There are 8 hidden switches. A switch that is on adds its own fixed numbers to the row, and there is some noise. The rows also spread widely along 10 directions, which tell nothing about the answers.
(in the rows, 128 means zero)
Known rows, each followed by its switches (1 for on, 0 for off):
[112 100  88 146  69 170 127 140  36 118  93 123 117 127 102 117 143 151
 166 102 200 109 106 132 131 136 150 132 173 133 144 128 151 150  64 108
 120] | 1 0 1 0 1 0 1 0
[114 164 106  93 121 152 153 175 150  98 116 106 109 152 100 183 164 159
 143 121 115 136 110 163  90 172 116 140 173  97 127 134 130 104 148 112
 114] | 1 0 1 0 1 0 0 1
[102 143 152 166 111 129  76 142 116 133  97 125  73 116 148 143 121 115
 154 109 141 100 140  68 167 130 139 113 186 166 141 139 150 182  96 101
 130] | 1 1 0 0 1 1 1 0
[138 156 140 139 100 192 128 111 188 150 133 206 124 130 141 158 201 122
 105  52 100 116 111 174  54 106  95 126 193 125 114 170 100 144 202  69
  84] | 1 0 0 1 0 0 1 0
[ 91 140  96 107 137 176 128 140 155 110 143 126  87 184  82 124 143 129
  93 117 161 137 119  85 114 158 125 118 157  91 146 139 139 113  57  62
 148] | 1 0 1 0 0 0 0 1
[108 161  98 111 131 156  97 174 143 111  90  99 127 150 116 172  96  93
 142 114 146 106 140 133  93 132 149 159 161 103 140 157  99 108 104  68
 110] | 1 1 1 1 0 1 1 0
[102  80 118 148  94 163 114  79 102 127  91 150  86 110 116 138 143 103
 124 110 123 113 152 140 144 173 162 116 167 167  64 121 175 188 138 109
  90] | 0 0 1 0 0 1 0 1
[122 134 101 171  87 176  84 124 188  93  81 176  72 155  85 156 124  75
 142  76 111 116 119 148  90 126  89 177 160 159 127 106  79 188 152  80
  47] | 1 1 0 1 0 0 1 0
[120 129 112 129  80 168 144 136 133 113 136 188  73 134 121 126 213 200
 134  84 148 122  84 135  81 126 100 100 182 121 150 163 128 191 125 108
 136] | 1 0 1 0 1 0 0 1
[120 147 113 163  87 147 114 133 142  91  87 137  89 139 103 164 152 128
 170  84 107 128 105 151 130 159  96 169 189 177 109  91  97 175 160 122
  68] | 1 0 0 0 1 1 0 0
[ 95 115 119 104  54 127 145 135  78  90 133 132  71 136  86 109 217 205
 185  98 117 127 100 117 122 177 137  82 170 164 106 171 186 149 100 133
 129] | 1 0 0 0 0 0 0 0
[118 176 127 115 135 187 119 133 181 146 161 167 170 161 137 134 179 131
  95  61 142 118 106 111  82 109 125 129 206 107 149 198  67  97 113  50
 129] | 1 0 1 1 0 1 0 0
[ 82 127  98 128  93 150 102 118 134  98 115 131  90 167  74 120 140  99
 128  93 125 124 128  84 132 171 153 139 164 158 105 144 130 142  72  83
  97] | 1 0 1 0 0 0 0 1
[120 119 102 125  77 164 154 130 112  88 120 165 125 145 100 133 197 186
 165  91 147 120  82 171  96 148 101 138 189 139 132 140  94 171 127 135
 102] | 1 0 1 1 0 1 0 0
[106 107 124 144 109 185  92 109 101 174 110 153 108 118 143 109 132  91
 103  92 177 110 149  89 128 118 167 103 173 130 119 172 152 145  80  51
 133] | 0 0 1 1 1 1 1 0
[118 176 130 133  56 125  81 163 171 103 100 133  58 137 120 174 166 135
 186  69  82 136  97 114  91 138  96 140 185 179 119 150 121 137 173  93
  87] | 1 1 1 1 0 0 1 0
[ 84 154 156  84 116 116 111 149 171 107 146 178  82 123 139 141 195 163
 130 104  92  88 142 103  73 128 160  75 168 127 126 249 121 191 115 105
 140] | 1 1 1 1 0 1 0 1
[ 86 118 164 118 123 160 121 111 116 153 137 130 120 133 139 134 148 111
 112 123 129 113 154 100 139 153 167  82 174 121 106 177 177 134  97  92
 138] | 0 0 1 1 0 0 1 0
[123 159  92  93 101 154 116 169  90 113 101 122 129 121 134 152 155 170
 165  94 152  81 127 156  68 102 162 117 162 105 158 225 123 122  90  94
 121] | 0 1 1 0 0 0 1 0
[140 169 139 143  93 174 115 133 138 145 111 155 141 117 156 170 181 144
 140  58 113 115  97 166  93 119 114 138 210 144 119 158 110 124 186  93
  94] | 1 0 1 0 0 0 1 0
[119 126  84 103  93 158 178 163 123 101 111 125 134 146 104 180 175 187
 178 116 133 121  93 184 102 177 103 150 180 134 136 123 105 127 140 146
  98] | 0 1 1 0 1 1 1 1
[ 67 109 145  77  99 134 171 124 122  96 161 178 123 138 108 130 215 172
 139 118 108  80 137 134  95 172 164  78 173 127 110 222 138 191  94 143
 129] | 1 0 1 0 0 1 1 1
[105 167 110 134 106 142  62 170 148 101  95 122  69 156 114 145 104 105
 149 100 152 111 117  83 107 106 128 138 159 127 165 160 105 156  70  63
 121] | 1 1 1 1 0 0 1 0
[100 158 153 107 132 129 138 167 118  89 120 118  99 131 137 163 152 175
 160 136 133  91 126 143 127 146 132 103 177 111 149 161 136 174 106 141
 136] | 1 0 0 0 0 1 1 0

New rows, each followed by its switches (1 for on, 0 for off):
[116 135  80 127  87 181  91 114 143 145 109 129 108 154  98 121 141  91
 120  65 141 155 118 100 108 143 136 144 174 153 103 142 128  85 111  35
  94] | 0 0 1 1 0 1 0 0
[104 134 101  95 140 177 152 139 146 130 120  83 171 175  89 179 120  88
 131 124 107 132 148 155 121 188 142 148 163 106 110 124 133  49 126  92
  91] | 0 1 0 1 0 0 1 0
[108 152 136 141 130 178  95 129 137 153 129 151 144 137 147 142 137 112
 106  91 152  92 135 105 115 104 145 121 189 113 154 181 112 139  86  73
 131] | 1 1 1 0 0 0 1 0
[ 84 112 147 116 109 142 156 115 118 100 130 164 153 134 122 153 174 140
 137 115 113  78 135 156 126 171 160 120 190 143 107 166 111 194 113 156
  98] | 1 0 1 0 0 1 1 1
[117 144 127 123  81 155 125 143 107 145 116 105 108 133 125 156 171 154
 151  91 124 146 103 123 129 168 120 115 191 145 105 126 184  85 154  92
 123] | 1 0 1 0 0 0 1 0
[118 148 122 133 134 145 118 170 123 128  81  77  85 128 129 194 105 119
 156 143 139 125 143 143 135 171 127 135 166 116 125  93 171 120 145 103
 123] | 1 1 0 0 1 1 1 0
[107 174  93  93 117 143 154 170 189  64 135 139  95 174  90 158 182 172
 157  92 105 119  93 146  79 149  91 141 172 125 151 171  64 146 117 109
  96] | 0 0 0 0 1 1 0 1
[107 164 102  99 135 178 126 146 165 125 153 152 116 161 111 130 169 147
  97  89 147 117 114 120  73 118 123 116 173  86 154 192  96 117  90  56
 142] | 1 0 1 0 0 1 0 0
[110 144  74 104 100 160 106 165 101  73  91 127  80 150  93 123 134 145
 154 106 173 104 118 135  73 109 148 131 139  91 157 184 114 151  61  75
 123] | 1 0 1 1 0 0 0 0
[112 150 126 106  99 151 138 136 138 112 108 160 145 118 128 173 186 132
 141  80  81  92 133 185  74 145 160 137 184 133  90 192 100 153 172 124
  76] | 1 0 1 0 1 0 0 1
[120 153 100 101  98 176 160 136 133 126 143 122 190 165 107 147 193 166
 153  72 124 147  81 154 106 164 114 145 211 139 122 161  90  58 133 103
  99] | 0 0 1 1 0 1 0 0
[108 153  92 108 133 168 125 136 183  87 114 136  56 160  94 158 140 128
 116 117 125 130 122 151  86 148  96 135 146 101 131 138 114 158 125  78
 105] | 0 0 1 0 0 1 0 0
[107 132 133 138 126 169 125 119 136 120 134 147  66 153 109 125 165 152
 116 113 149 126 114 108 126 142 104  95 169 116 137 128 163 166 103  92
 144] | 1 0 0 0 0 0 0 0
[112 103 111 108  99 164 142 127  42 154 109 100 120 110 133 125 156 162
 148 118 168 114 140 136 136 159 175  85 169 124 103 159 214 105 104  94
 141] | 0 0 0 0 0 1 1 0
[ 92 109 121 118  81 164 141 100 136 120 142 182 130 140  99 125 189 121
 129  84 102  94 133 140  98 153 148 122 172 146 108 194 107 171 101 112
  82] | 0 0 1 0 1 0 1 0
[107 154  77 104 103 155 124 153 151  78 100  95  94 174  62 168 135 106
 148 102 104 141 117 151  99 181 120 166 152 124 108 113 120  93 127  89
  84] | 1 0 1 0 0 0 0 0
[124 120 103 110  85 146 129 155  78 125  77  97  91 109 123 168 151 160
 183 125 130 126 134 169 103 153 152 111 155 120 106 150 186 125 149 117
 116] | 0 1 1 1 1 0 0 0
[ 82 137 156 125 156 135 115 147 113 130 121  85 153 147 132 161 106 106
 145 148 139 113 150  90 179 175 168 125 189 122 128 138 139 122  77 125
 145] | 1 1 1 1 1 1 0 0
[ 97 152 115 125 105 144 128 147 167  79 113 113 107 180  73 163 129  92
 165 103  96 129 123 124 131 175 112 166 166 151 121 120  88 129 106 116
  68] | 0 0 0 1 1 0 1 0
[ 96 125 133 105 109 142 132 137 127 126 125 121  78 136 102 154 163 134
 144 130 106 117 149 124 120 176 144  95 152 121 107 151 195 132 125 106
 128] | 1 1 0 0 0 0 1 0
[135 172  96 142  91 172  86 166 144 152 108 147  97 138 150 141 149 154
 135  59 166 116  91  95  90  85 109 130 189 137 173 178 109 121 103  45
 131] | 0 1 1 0 1 0 1 1
[116 155 132 106 102 175 136 141 130 168 144 117 165 154 125 141 177 134
 131  68 119 148 109 113 113 153 139 118 204 128 112 160 153  32 142  62
 125] | 1 0 0 1 0 0 1 0
[106 141 121  96 102 159 153 142 185 117 131 151  66 149  85 176 183 117
 120 111  82 137 132 160  71 178 107 123 149 105  98 139 147 131 178  97
 101] | 1 0 1 0 1 0 1 0
[114 136  97 124 101 160 103 124 111 135  92  85  91 138 111 151 130 113
 141  99 129 154 127 121 139 177 134 132 171 156  87 111 178  84 137  72
 107] | 0 0 1 0 0 1 0 0
[ 82 118 171 145 117 130 136 127 128  86 117 130  66 143 109 165 132 125
 155 160 117 104 139 123 165 181 122 118 164 134 123 105 151 225 105 164
 117] | 1 0 1 0 1 0 1 0
[136 158  93 136 139 190 103 156 128 153 101 146 117 127 147 149 135 144
 112  98 189 105 118 142  82  90 127 127 174  89 169 162 108 134 108  62
 141] | 1 1 1 0 1 1 0 0
[112 122  98 157 114 162 111 125 111 110  86 123 128 138 115 157 127 122
 147 103 141 103 124 138 142 154 136 151 183 155 120 103 119 153 121 111
  93] | 1 1 0 0 0 1 0 1
[105 152 116  94 128 176 149 131 146 155 167 136 162 165 112 131 194 150
  98  73 128 135 116 100 108 159 146 103 195 112 120 178 148  54 107  59
 138] | 1 0 0 0 0 0 0 1
[116 105  96 105  95 180 183 110 142 105 125 144 141 160  71 164 179 129
 143 110 106 143 118 199  96 193 113 156 166 121  91 120 113 123 160 130
  70] | 0 0 1 1 1 0 0 0
[103 121 103 127  96 162 116 116 168  98 102 158  46 145  86 156 149 107
 132 115 108 114 141 148  90 149 109 127 134 131 117 139 139 189 129  98
  89] | 0 1 1 0 0 0 1 0
[120 128  93 126  71 179  99 117 130 142  99 150 108 135  99 135 162  81
 126  53 116 126 135 138  78 134 153 139 160 145  86 157 142 101 154  41
  72] | 1 0 0 1 0 0 1 0
[134 145 116 148 116 182 104 105 134 174  97 129 123 116 145 158 150  92
 111  66 110 132 141 143 114 140 141 137 189 151  83 137 148  99 182  56
  89] | 0 0 0 0 1 1 0 0
[115 160 161 131 128 147 123 144 106 107 111 137 137 120 158 155 161 164
 156 110 134  88 121 152 120 113 141 110 193 117 141 180 122 176 124 133
 126] | 1 0 0 1 0 0 0 0
[110 166 111  89 156 162 131 165 159 112 135 133  78 148 124 146 159 161
 102 116 152 113 128 121  75 128 130  95 151  68 152 182 141 128 102  61
 158] | 1 0 0 0 0 1 0 1
[123 168 120 120 104 144 131 172 134  77 104 122 119 143 123 184 163 180
 184 111 122 118  91 172  96 138  96 142 183 118 152 146  92 154 142 140
 109] | 1 1 1 1 0 0 0 0
[117 113  66 124  58 176 122 115 107  98  93 168  90 130  84 127 189 136
 149  69 129 115 113 172  69 145 138 144 158 150  95 157 120 158 139  86
  76] | 1 0 1 0 0 1 0 0
[ 85 146 130 114 118 142 119 115 235  87 144 172  74 174  72 170 164  94
 110 103  53 120 137 120  91 179 111 141 159 143 102 147  96 180 145 102
  78] | 1 1 1 0 0 0 0 1
[107 122 116 120 104 161 135 128 145 137 129 149 115 140 124 154 174 154
 134 101 125 113 116 134 112 162 121 119 186 147 120 150 135 141 131 104
 113] | 0 1 1 0 0 1 1 1
[ 92  80 118 153  80 159 112  82 127 135 122 187 118 128 109 114 168 101
 131  83 121 101 140 106 136 154 156 121 182 184  94 161 120 206 101 111
  87] | 0 1 1 1 1 1 0 1
[ 76 117 149 106 168 149 136 130 116 138 130 103 109 130 125 151 125 111
 102 154 138 106 179 105 151 181 188  88 157  92 101 147 189 137  92  97
 153] | 1 0 0 0 1 1 0 1
[ 93 139 133 121  95 159  90  93 194 127 126 175  97 143  95 144 170  57
 102  62  57 123 154 118  88 155 152 135 165 153  65 178 122 140 161  61
  70] | 1 0 1 1 0 0 0 0
[104 114 128 144  82 131  97 128 111 115  88 147  38 108 133 140 150 148
 162 110 130 102 135 113 130 143 135  95 166 175 114 147 175 211 126 110
 113] | 0 1 0 0 0 1 1 1
[ 91  91  96 125  88 169 145  95 124 102 124 154 101 154  65 129 169 116
 128 104 124 134 126 143 123 192 130 135 160 148  88 113 139 154 115 109
  89] | 1 0 1 0 0 1 0 0
[132 158 118 119 129 164 154 149 156 141 122 128 142 130 138 190 177 166
 143  93 107 127 112 171 104 155 107 130 201 129 117 138 117 109 182 114
 100] | 0 1 0 0 1 1 0 1
[ 78 122 130  98  95 128 123 119 135  77 129 171  79 136  98 118 186 133
 144 101  99  87 152 132  86 144 169  98 150 135 105 217 122 197 101 111
 103] | 1 0 0 1 0 1 0 0
[135 130  64  95  71 179 143 168 101 138 108 108 108 139 105 151 177 192
 166  91 164 154  87 148  79 153 117 118 170 121 139 143 163  60 132  71
 130] | 0 1 1 1 0 0 1 1
[ 96 115 116 128 102 176 112 110 102 174 133 103 116 152 111 111 137 106
 111  97 160 152 128  70 159 164 153 104 174 137 107 132 201  68  76  53
 142] | 0 0 1 0 0 0 1 0
[111 134 147 160 108 159 104  96 123 132 105 154 142 119 144 153 155 106
 132  80 108 104 131 138 140 147 145 141 206 171  92 138 114 170 148 115
  85] | 1 0 1 0 0 1 0 0
[107  96 154 112 116 178 180  92 122 135 151 172 132 131 124 141 208 171
 121 127 120 119 125 174 118 167 126  82 181 112 105 158 163 167 143 144
 126] | 0 0 1 1 0 0 0 0
[115 131 124 131 150 182 149 129 153 123 129 145 118 147 122 166 155 153
 117 134 150 113 122 160 112 148 101 122 178  91 144 124 125 162 130 116
 136] | 1 1 1 0 0 1 0 0
[103  97 110 128  77 154 112 101 118 147 115 143 100 127 110 128 174 128
 142  87 117 132 129 108 128 174 157 111 177 181  79 154 166 137 133  92
 102] | 0 1 1 1 0 1 0 1
[106 129 117  96 135 167 141 140 165 151 144 144 119 142 123 159 178 148
 108 112 130 135 131 128  85 161 131  99 176  98 113 163 149 100 142  75
 146] | 1 1 1 1 0 1 0 1
[128 190 113 105 129 158 129 168 196  88 128 142 101 165 123 164 167 169
 143  89 124 130  82 151  75 118  73 140 183 109 167 168  58 135 129  91
 112] | 0 0 1 1 0 1 0 0
[ 94  97  82 132  69 179 120  80 145 107 110 188 143 149  66 135 161  55
 122  64  91  97 148 164  90 170 159 169 163 166  69 153  81 158 135  89
  32] | 1 0 1 0 0 1 1 0
[102 174 116 128 135 163 116 135 201 113 145 122 115 191  85 150 145 101
 114  82 105 141 111  96 124 167  95 154 185 141 125 120  94  91 117  65
 100] | 1 0 0 0 0 1 0 0
[122 142 126 140 149 191 103 130 156 161 110 147 117 136 149 147 114  85
  85 106 168 114 146 116 109 110 135 129 172  92 144 152 113 140 107  50
 130] | 0 0 1 1 1 1 1 0
[115 143 119 105  70 146 127 134 152 162 139 133 122 138 123 149 202 154
 152  64  98 154 102 111 103 168 120 113 200 174  98 172 150  68 163  75
 112] | 0 1 1 1 0 1 1 0
[100 157  93 118 127 150  81 152 148 123 109 111  73 153 116 126 115 104
 112  96 152 127 132  68 117 129 149 124 157 124 137 166 129 123  66  37
 130] | 0 0 1 0 1 1 0 1
[ 89 129 168 148 133 173 143 102 148 145 179 153 139 179 116 115 172 139
 105 102 146 127 106  74 173 164 100 100 206 140 146 126 141 135  75 106
 150] | 1 0 0 0 0 0 1 0
[112 169 139 119 135 150 101 151 169 115 106 109  51 146 117 164 138 113
 126 113 108 142 135 115 105 147 117 110 154 106 115 134 163 126 152  69
 125] | 1 0 0 1 0 0 0 0
[105 158  78  85 130 160 131 161 202 104 128 113  70 176  69 173 151 126
 122 118 109 151 122 133  73 176  93 138 141  98 122 131 132  87 138  62
 119] | 1 1 1 0 0 1 0 0
[105 111 144 147 134 185 114 105 106 146 112 140 121 129 131 141 133  98
 103 120 152 117 146 129 140 142 155 111 173 108 109 128 163 151 117  89
 128] | 1 0 1 1 0 0 0 0
[111 144 142 142  99 168 130 106 177 132 155 161 110 160 110 141 195 137
 120  74 101 145  97 113 125 163  94 124 202 155 110 126 129 126 151 100
 108] | 1 0 1 0 0 0 0 0
[120 136 151 154 119 165 108 118  86 137  95 112 129 118 161 155 133 139
 145 113 148 119 124 138 161 134 136 115 202 137 121 130 155 149 129 120
 123] | 0 0 1 1 0 0 0 0
[113  93 101 121  78 194 165  92 132 159 166 179 115 154  88 106 226 163
 115  77 131 150 100 126 102 169 112 104 180 140 105 156 155 117 123  90
 117] | 0 0 1 0 1 0 0 0
[122 159 126 134 103 187 137 132 130 155 147 160 180 153 145 137 190 164
 124  59 159 122  76 123 113 122 109 134 225 141 153 160  90  94 119  83
 126] | 1 0 1 0 0 1 1 0
[124 199 128 120 107 135 106 176 139 106 111 101 115 145 137 166 153 158
 175  82 120 120  91 122 116 136 113 142 203 153 143 151 107 102 134  96
 111] | 1 0 0 0 0 1 1 0
[105 149 127 123 125 156 117 114 142 108 122 154 132 137 130 145 157 123
 128  91 108  94 132 144 115 132 143 130 184 136 115 186  93 166 114 109
  93] | 0 0 1 0 0 1 0 0
[112 123 120 149 129 193  98 104  88 157 104 121 166 130 134 134 117  81
 107  92 164 112 143 124 136 128 176 136 184 119 109 141 144 105 104  69
 114] | 1 0 1 1 0 0 0 0
[107 110 143 158  94 165 115  95 135 130 120 153  89 141 111 133 166 122
 129  98 129 143 114 114 148 160 111 117 187 156 104 105 157 164 138 106
 115] | 1 0 1 1 0 0 0 0
[ 97 106 113 110 114 178 154 105 168 121 141 172 119 154  89 147 184 119
 102  99 115 133 129 146  90 175 126 127 171 123  90 136 123 146 147  95
  99] | 1 0 1 1 0 1 0 1
[122 139 121 159 111 180  73 130 100 146  93 133  66 126 143 116 124 124
 116  96 195 128 119  86 124  98 135 104 169 118 147 137 167 154  92  46
 151] | 1 0 1 1 0 0 0 0
[ 94 118 137 113  86 155 158 133 156 128 161 171 142 157 105 139 208 160
 148  92 117 126 104 119 108 167 112 120 197 145 129 168 102 138 116 125
 118] | 1 1 1 1 1 1 1 0
[ 84 133 117  96 155 142 137 150 116 114 122 101 142 142 123 162 126 131
 132 149 138  93 157 124 133 165 177 115 164 102 131 178 133 137  66 118
 140] | 0 1 1 0 1 1 0 1
[115 140 132 160 106 169  93 132 121 153 102 110  91 139 134 148 122 108
 119  96 157 149 112  87 158 153 124 129 196 152 118  85 175 110 125  69
 128] | 1 0 1 0 0 0 1 1
[115 121  75  84 122 199 190 139 130 105 137 149 164 163  75 157 180 145
 119 103 139 104 123 201  60 165 137 137 159  76 124 153 115 100 130 102
  95] | 1 0 0 0 0 0 1 1
[115 191 104  91 145 167 130 165 190 120 135 120 132 165 119 174 162 140
 111  86 118 137 110 132  78 147 115 139 185  98 133 162  98  72 144  61
 123] | 1 0 1 0 0 1 0 1
[ 95 135  99 103 118 147 145 152 118  80 126  86 115 173  83 128 139 155
 167 125 150 134 108 118 141 175 121 134 166 126 139 133 124 111  66 114
 122] | 0 0 0 1 0 1 0 0
[109 129 160 143 144 182 148 108 101 150 141 126 156 146 148 141 147 143
 122 122 154 106 124 126 169 145 126 104 200 121 137 131 158 138  98 120
 138] | 0 0 0 0 0 0 1 0
[ 88 146 141 126 133 161 125 119 140 122 145 139 151 162 109 136 149 102
 117  96 120  95 138 109 132 147 153 126 183 127 127 171 113 131  82  95
 112] | 1 0 0 0 0 0 1 0
[ 96 111 113 130 134 191 106  86 128 139 126 158 115 144 108 116 128  79
  80 105 144  99 166 116 119 128 169 111 150 108 113 178 144 158  69  65
 117] | 0 0 1 0 0 0 0 0
[101 140 135 109 141 164 175 147 140 112 143 105 168 169 116 173 157 156
 138 127 126 136 109 148 140 181 117 137 198 106 132 127 108 106 118 137
 117] | 0 0 1 1 1 0 0 1
